There are 3 nested groupings, the coarsest first. Each group lies inside one group of the grouping before and may be the whole of it. The rows also spread widely along 11 directions, which tell nothing about the answers.
In the rows, 128 means zero.
Known rows, each followed by its group in each grouping:
[148 137 130 164 103 147 119 152 101 123 117 135 156 139 151  87 139 168
 134 178 129 192]	k481 k157 k791
[129 127 149 119 184 101 132 114 132 139 204 147 108 111 124 133 111  88
 177 109 127  72]	k483 k60 k89
[173 100 119 172 128 143 127 129 156 155 172 142 142 120  99  87 122 119
 139 165 159 133]	k483 k735 k632
[ 83  90 129 134 112 130 113 165 103  89 148 123 150  84 145 153 136  88
 121 126  78 148]	k483 k486 k891
[ 87 101 147 114 157 119 137 148 124 107 145 110 125 122 145 168 150 107
 120 102 112 115]	k481 k275 k104
[152 145 124 106 146 147 116  77 161 139  82 139 109 132 137 121 132 152
 103 155 107 155]	k481 k940 k265
[121 136 108 120 129 132 134 131 153 146 157 124 151  81 117 136 105 107
 143 132 153  96]	k483 k735 k147
[193 182 134 110 158  83 105 106 120 113 155 132 113  94 184  99 126 134
 181 137 131 125]	k446 k650 k801
[139 108  96 158 132  85 119 165 116 107 205 121 127 100 176 100 179 120
 149 163 186 173]	k446 k650 k630
[ 71 125  93  82  87 120 118 135 122 103  90 125 106 114 145 172 139 143
 114 147 164 125]	k483 k486 k877
[121  86  70 100  97 126 103  90 137 148 110 117 119 112 153 119 146 128
 115  94  96 122]	k483 k106 k97
[128  79 156 163 140 147 159 178 151 127 149 116 169 121 114 145 117  78
 123 116  90 112]	k481 k275 k378
[144 106 117 150 131 114 105 166 127 106 172 103 163  78 165 105 140 106
 134 146 122 140]	k481 k157 k472
[145 159 136 109 127 105  99 113  93 135 145 123 118 109 157 106 128 141
 164 111 136 120]	k446 k78 k513
[ 71 116 114 124  92 135 126 135  89 122 116 144 124 123 154 144 147 126
 120 124  81 177]	k446 k78 k340
[102 140  73  97 108 118 130  95 116 138 128 166 106 112 158 127 120 130
 152 148 108 140]	k483 k486 k308
[116 103  75 106 114 113 122 119 161 112 121 115 116 103 160 142 161 131
 103 145 161 142]	k483 k106 k712
[ 87 166  89  57 144 116 113  67 142 139 123 125  95  90 147 158 129 143
 122 122 153 113]	k483 k60 k758
[141 123 115 114 132 112 135 134 146 110 116 121 132 114 163 136 133 121
 133 144 119 118]	k481 k275 k104
[189 113 175 137 163 138  87  92 156 140 123 105 106 138 109 108 144 134
 103 105 120 135]	k446 k650 k801
[134 145 120 147 114 125 170 134 103 142 134 178 125 164 151 109 123 153
 186 163 127 149]	k483 k60 k89
[135 124 130 108 147 135 139 123 135 141  99  90 148 129 166 145 155 152
 116  69  98 136]	k481 k940 k265
[125  99 142 170 123 142 174 170 147 134 135 143 140 152 123 142 146 111
 128 139 126 163]	k446 k650 k630
[ 75 106 104 112 102 157 113 128 129 155 114 103 142 113 115 141 131 133
  94 109 131 125]	k481 k157 k472
[113 129 124 154 106 124 131 157 115 109 161 182 126 111 117 112  93  93
 167 204 144 125]	k483 k106 k712
[157 116 135 133 116 122 141 127 131 141 116 140 124 140 148 120 127 115
 151 109  86 125]	k446 k78 k513
[138  99 154 156 147 122 142 139 132 126 160 155 105 150 128 126 142  98
 146 130 105 140]	k446 k650 k801
[102  82 112 118  80 141 149 146 150 119  75 132 120 153 129 163 143 123
 114 127 118 119]	k483 k735 k632
[121 160 137 111  99 154 160 160 155 149  70 105 167 123 101 162  78 142
 128 132 173  76]	k481 k275 k104
[162  81 138 171 124 149 150 152 179 110 113 141 150 129 126 133 130 100
 106 162  91 157]	k483 k106 k97
[140 132 128 118  89 136 133 114 115 148  76 146 108 177 126 115 118 166
 156 136 138 115]	k483 k60 k758
[125 117 129 124 125 123 153 159 140 126 124 119 154 113 140 146 109 101
 146 118 109  91]	k481 k275 k104

New rows, each followed by its group in each grouping:
[142 124 149 115 120 141  58  95 134  90  98 153 102  93 109 119 101 106
 102 192  82 139]	k483 k486 k877
[ 99  79 119 130  67 134 125 169 102 126  99 104 141 148 132 138 149 138
 136  94 132 109]	k483 k735 k147
[151 143 158 164 101 144 116 177 103 116 122 106 176 115 126 109 119 160
 140 157 162 151]	k483 k60 k89
[149 161 140 125 109 139 124 128 120 154 108 122 140 122 124 119 104 145
 148 115 134 121]	k446 k650 k801
[ 68 148  74 106 113 155 117  75  83 184 136 164 117 122 134 102 121 152
 136 132  96 166]	k481 k940 k265
[101 133 110 104 113 129  92 116 109 131 126 124 116 118 137 116 130 142
 126 139 144 126]	k481 k157 k791
[131 110 159 136 117 156  57  94 102 156 118 106 105 146  87  94 151 163
  91 113 144 159]	k446 k650 k630
[145 158 175 113 135 126 121 148 134 119 123 128 135 107 104 148  72 110
 160 130 147  63]	k483 k486 k308
[167  94 149 139  80 138  43 121  70 144 100  77 130 153 120  65 151 192
 126  94 148 128]	k483 k60 k89
[110 140 139 138 119 147 122 125  81 167 151 128 146 120 126 114 121 135
 150  81  93 147]	k446 k650 k801
[169 135 157 118 165 129 116  80 139 144 136 144 106 143 123 114 123 134
 154 113 103 107]	k483 k735 k147
[186 156 199 130 150 125 140 146 147 111  91 108 130 150 139 146 134 151
 133 118 147 126]	k446 k78 k513
[100 126  87 128  88 151 131 135 121 158 116 130 155 114 135 115 116 139
 128 140 121 140]	k481 k157 k472
[ 83  82 103 115 173 154 166 100 217 130 134 144 114 107 116 184 145  70
  57 152  81 154]	k481 k275 k378
[177 132 158 149 142 119  91 130 134 118 149 112 118 120 128  97 152 148
 118 161 186 158]	k446 k78 k513
[108  99 133 174  91 141 130 179  83  92 124 161 152 138 165 108 140 118
 141 180  56 195]	k481 k157 k472
[149  95 134 107 148 118  79 112 161 103 133  93 117  83 129 141 141 108
  94 121 126 112]	k483 k486 k877
[130 130  86 121 101 112 152 140 127 117 109 132 135 125 186 131 153 154
 147 147 131 157]	k483 k60 k89
[122 158 143 117 128 127 139 124 124 129 113 148 107 139 137 141 126 139
 142 139 138 141]	k446 k650 k801
[131 127  96 117 138 107 134 111 138 133 156 144 126  89 172 127 137  90
 147 118  68 144]	k446 k650 k630
[126 140  97 120  68 129 180 190 154 118  80 116 185  99 155 165 101 120
 157 135 137  96]	k483 k735 k147
[152 119 114 135 166 150 161 103 188 164 141 130 150 109 121 132 118 109
 108 132 102 132]	k481 k275 k104
[110 104 178 139 134 145 131 141 114  93  94 141  96 186 127 156 166 161
 105 146 130 180]	k483 k486 k308
[120 136 110 102  80 126  83 121 102 108  87 116 130 102 152 120 124 149
 128 136 126 130]	k483 k106 k712
[200 104 142 155 124 127 129 139 188 119 122 158 112 137  94 108  95 103
 140 207 168  98]	k483 k486 k877
[ 99 117 131 143 114 120 153 161  88 133 156 145 128 153 141 128 138 140
 173 127 149 129]	k483 k60 k89
[124 107  73 174  49 122 215 217 113 144 129 153 170 168 162 116 136 152
 199 162 187 136]	k483 k735 k147
[154 139 184 119 189 134 129 100 144 161 157 138 111 150 100 125  97 112
 159  93 116  67]	k481 k157 k791
[117 134 162 122 143 157 211 135 160 143  69 183 124 183 126 177  95 105
 151 123  49 109]	k481 k940 k265
[117 143 138 121 129 140 111 113 140 129 120 138 109 114 114 137 124 122
 110 150 135 146]	k446 k650 k801
[ 95 152 155 122 110 161 121 139 107 136 104 119 165  85 122 155  98 107
 121  93  55 141]	k446 k650 k801
[128  78 141 112  92 133  77 131 129  94  69 102 105 140 128 140 150 137
  89 125 116 132]	k483 k486 k308
[119  88  85 122 114 140 120 110 149 157 148 114 145  90 127 126 135 106
 117  98 102 119]	k483 k735 k632
[166  79 181 138 141 159 122 132 180 132  80 115 131 147  91 140 109  92
  98 109  72  90]	k481 k940 k265
[151 159 122 113 116 119 139 146 132 156 125 111 156 111 123 119  79 131
 173 123 174  54]	k481 k275 k104
[207 145 174 142 158 133 122 128 161 132 123 127 138 136 122 102  98 127
 151 146 126  99]	k481 k157 k791
[117 106  60 128  94 155 185 105 165 207 116 150 139 152 117 125 116 142
 136 108 142 119]	k483 k106 k97
[237 169 145 143 162 130 110 109 140 135 127  88 170 103 169  86 140 191
 135 122 140 174]	k483 k486 k308
[123 122 119 115 168 114 128 107 150 153 188 120 118 102 123 133 132 115
 140 112 165  97]	k483 k60 k89
[107 103 132 138 147 136 139 151 157 109 145 149 134  99 126 147 115  69
 119 163  91 127]	k481 k940 k265
[146 137 160  96 142 139  90  84 142 115  80 117 109 122 129 142 128 144
 104 120  92 124]	k483 k60 k89
[174  90 148 185 147 102  70 158 106  86 207 113 135  86 159  75 172 109
 123 170 134 193]	k446 k78 k340
[ 68 113  95 103 135 119 151 109 159 112 140 179  74 136 128 167 148 107
 124 183 155 133]	k483 k735 k147
[ 92 159 134 122  86 140  86 148  49 141 139 104 171  84 130 110  99 150
 161 103 125 122]	k483 k60 k758
[101 143 145 132 123 135 154 162  86 141 141 133 162 128 149 135 107 125
 175  96  89 111]	k481 k157 k472
[ 79  73  77 122  58 133  96 136 109 114 115 153 116 106 127 124 119  89
 121 163  91 132]	k483 k486 k891
[225 113 161 139 158 150 117  84 193 150  86 107 121 158 113 107 142 163
  98 127 128 135]	k483 k60 k89
[165 159 139 117 111 120 171 134 111 158  92 160 128 183 153 111  89 149
 211 114 107  72]	k481 k157 k472
[ 86 138 112  93 147 150 146  92 138 177 124 120 133 120 118 155 116 134
 116  86 113 107]	k481 k275 k104
[170 147 128 109 133  97 128 138 173 105 109 113 114 114 153 142 138 128
 132 154 183 113]	k446 k650 k630
[128  65  74 103  73 137 111  94 164 152  71 129  87 162 110 125 142 137
  98 130 144 108]	k483 k486 k891
[106 125  88  95 133 135 143  83 171 153 103 131 102 124 145 157 160 131
  92 117 115 161]	k446 k650 k630
[101  84  46 105 122 101 172 116 209 119 148 181  88 108 145 160 134  61
 133 190 134 103]	k483 k735 k147
[144  72  99 146 136 110 180 173 186 130 144 101 138 144 147 145 165 120
 120 134 191 114]	k481 k275 k104
[157 169 131 139 142 142 172 126 118 189 138 128 151 166 139 103 122 191
 174 108 175 126]	k481 k157 k472
[170 127  85 141 153 123 131 128 188 154 181 110 160  70 138 101 119 110
 125 160 171 122]	k481 k157 k472
[147 130 127 125 138 144 124  90 148 187 136 110 120 138 106 114 141 157
 112  97 171 133]	k446 k78 k513
[159 134 143 112 153 113 177 123 166 149 123 140 113 160 133 151 115 129
 171 106 150  69]	k483 k60 k89
[128 166 120 133  91 148 175 173 130 156 108 115 190 115 128 144  97 156
 165 120 171 106]	k483 k735 k147
[130 172 140 118 162 143 129 120 158 135 144 132 142  94 121 137 100 126
 125 161 154 126]	k481 k157 k791
[117 145 119 114 122 158 109  75 108 166  98 144 108 160 130 102 137 182
 118 134 114 163]	k481 k157 k472
[161 108 130 136  97 107 109 143  65 124 114 111 117 178 175  90 171 196
 168 100 150 150]	k483 k486 k308
[ 96 155  79 101 105 125 176 132  98 165 111 138 148 135 181 134 126 157
 175  95 111 127]	k481 k940 k265
[189 119 146 102 210  78 113 111 201  80 177 123  94  78 151 151 133  75
 133 152 147  82]	k483 k486 k877
[ 99 131 118 124  93 159 154 143 137 131  81 128 159 118 132 160 117 137
 113 126 110 147]	k483 k106 k712
[ 85 115 103  81 107 125  90  89 106 123  96 118 102 118 156 142 153 145
 110 103  92 136]	k483 k60 k89
[152 127 129 106 155 138 132  95 177 156 111 116 121 129 112 135 115 129
 113 122 138  94]	k481 k275 k104
[114  79 149 110 121 147  92  99 136 118  74 127  84 173 122 136 156 134
  86 120  84 136]	k481 k157 k791
[132 142  98 120 123 123 176 118 130 157 126 149 134 142 162 129 127 147
 171 116 117 131]	k483 k60 k758
[165 102 123 144 130 145 129 114 159 144 114 137 137 135 136 105 126 119
 121 142  78 140]	k481 k157 k472
[ 96 190  96  52 158 120 187  76 147 153  98 130 107 139 180 192 156 187
 144  82 156 126]	k483 k735 k632
[147 129 132 142 133 115 115 149 108 101 157 130 137 105 156 115 141 139
 148 161 144 158]	k483 k486 k877
[168 140 134 120 112 156 119  99 151 160  74 116 124 158 101 118 121 185
 113 133 177 130]	k483 k486 k891
[129 131 110 112  99 141 108 123 137 112  86 112 148  95 149 137 136 142
 110 141 107 149]	k483 k735 k147
[129 197 113 113 158 137 184  92 155 165 137 169 130 111 150 144 114 140
 147 149 127 165]	k446 k78 k513
[175 177 145 114 146 111  91 106 130 117 131 126 125  88 151 109 117 130
 146 147 124 135]	k446 k650 k630
[148 173 143 135 172 143 157 107 156 133 145 153 142 108 134 137 114 136
 136 159 131 159]	k483 k106 k712
[105 171 136  91 158 113 122 115 129 118 153 131 118  92 136 157 110 129
 147 129 173  97]	k483 k106 k97
[145  99  72 130  99 120 165 153 160 140 114 135 156 108 169 122 116  92
 150 134  85 113]	k481 k940 k265
[ 59 116 117 124 133 148 136 150 108 135 154 108 168  86 148 157 138 110
 112  92  81 150]	k481 k157 k472
[143 100 173 124 152 143 152 139 160 127  85 100 129 173 134 161 151 143
 108  83 108 114]	k481 k157 k472
[153  84 122 144 114 129  68 135 127 135 149  86 141 100 108  84 130 122
 109 137 159 109]	k481 k275 k104
[142 151 128 120 167 148 128 113 177 105 101 114 141  93 156 148 154 148
  72 175 127 196]	k481 k940 k265
[ 83 154 107  81 110 138 140 101 136 122  91 159 119 104 142 171 107 116
 133 138  83 119]	k483 k735 k632
[121 105 185 142 184 136 127 142 124 116 153 112 122 146 129 143 161 130
 115 107 127 145]	k481 k940 k265
[156 140 155 143 111 131 145 154  98 116  94 138 142 165 153 112 122 155
 163 147 110 136]	k481 k275 k378
[158 124 161 132 153 136 131 137 166 114 121 123 139 116 116 137 105  99
 121 151 114 105]	k481 k275 k378
[149 168  76  98 138 130 144  81 167 147 101 133 128 109 163 122 132 164
 116 171 148 157]	k481 k275 k104
[225 129 171 140 146 100  88 109 120 122 128 123  96 156 149  75 141 147
 165 121 131 119]	k446 k650 k801
[111 125 101 123 127 142 131  85 109 157 134 168 113 140 138 103 124 130
 140 145  74 154]	k481 k275 k378
[160 126 144 122 112 134 130 130 158 125  79 118 131 128 137 142 125 127
 115 125 111 127]	k446 k78 k340
[123  79  99 168 117 144 105 146 109 153 175  91 167 104 131  86 160 139
 105 125 140 172]	k481 k275 k104
[138  96 133 157  98 124  90 169  95  94 148 116 153  97 142 105 133 117
 137 150 118 151]	k483 k486 k891
[144 103 123 118  99 134 115 135 124 151  92  89 132 165 139 112 148 171
 127  90 158 109]	k481 k157 k791
[ 34 136 134 138 124 167 106 129  71 154 171 126 148  93 106 141 142 130
 102 107 109 194]	k446 k650 k630
[ 30 101 124 113 153 135 174 136 116 156 170 137  98 170 110 175 158 131
 125 101 178 117]	k481 k275 k378
[164 118 179 155 132 148  91 150 135 109 139 112 170  80 103 118  97  93
 129 135  86 112]	k483 k735 k147
[119  77 127 143 108 143 111 113 109 145 135 143 106 163 113 107 153 138
 131 122 116 141]	k483 k735 k632
[111 161 131 118 150 113 101 144 111 104 192 122 154  43 137 135  99  99
 152 150 149 117]	k483 k486 k891
[124  87 134 139 108 126 118 163 132 129 143 101 136 132 111 129 141 127
 135 116 182  94]	k483 k735 k147
[113 144 140 127 159 138 157 120 149 147 141 125 118 140 128 156 158 156
 108 124 179 166]	k446 k78 k340
[131 163 106 118 110 108 127 177 122 116 146 104 168  80 163 123 108 132
 163 152 185 102]	k481 k157 k791
[ 83 140  98  91  67 110 147 135  84 150  96 161 110 146 152 141 102 114
 191  98  92  84]	k446 k650 k630
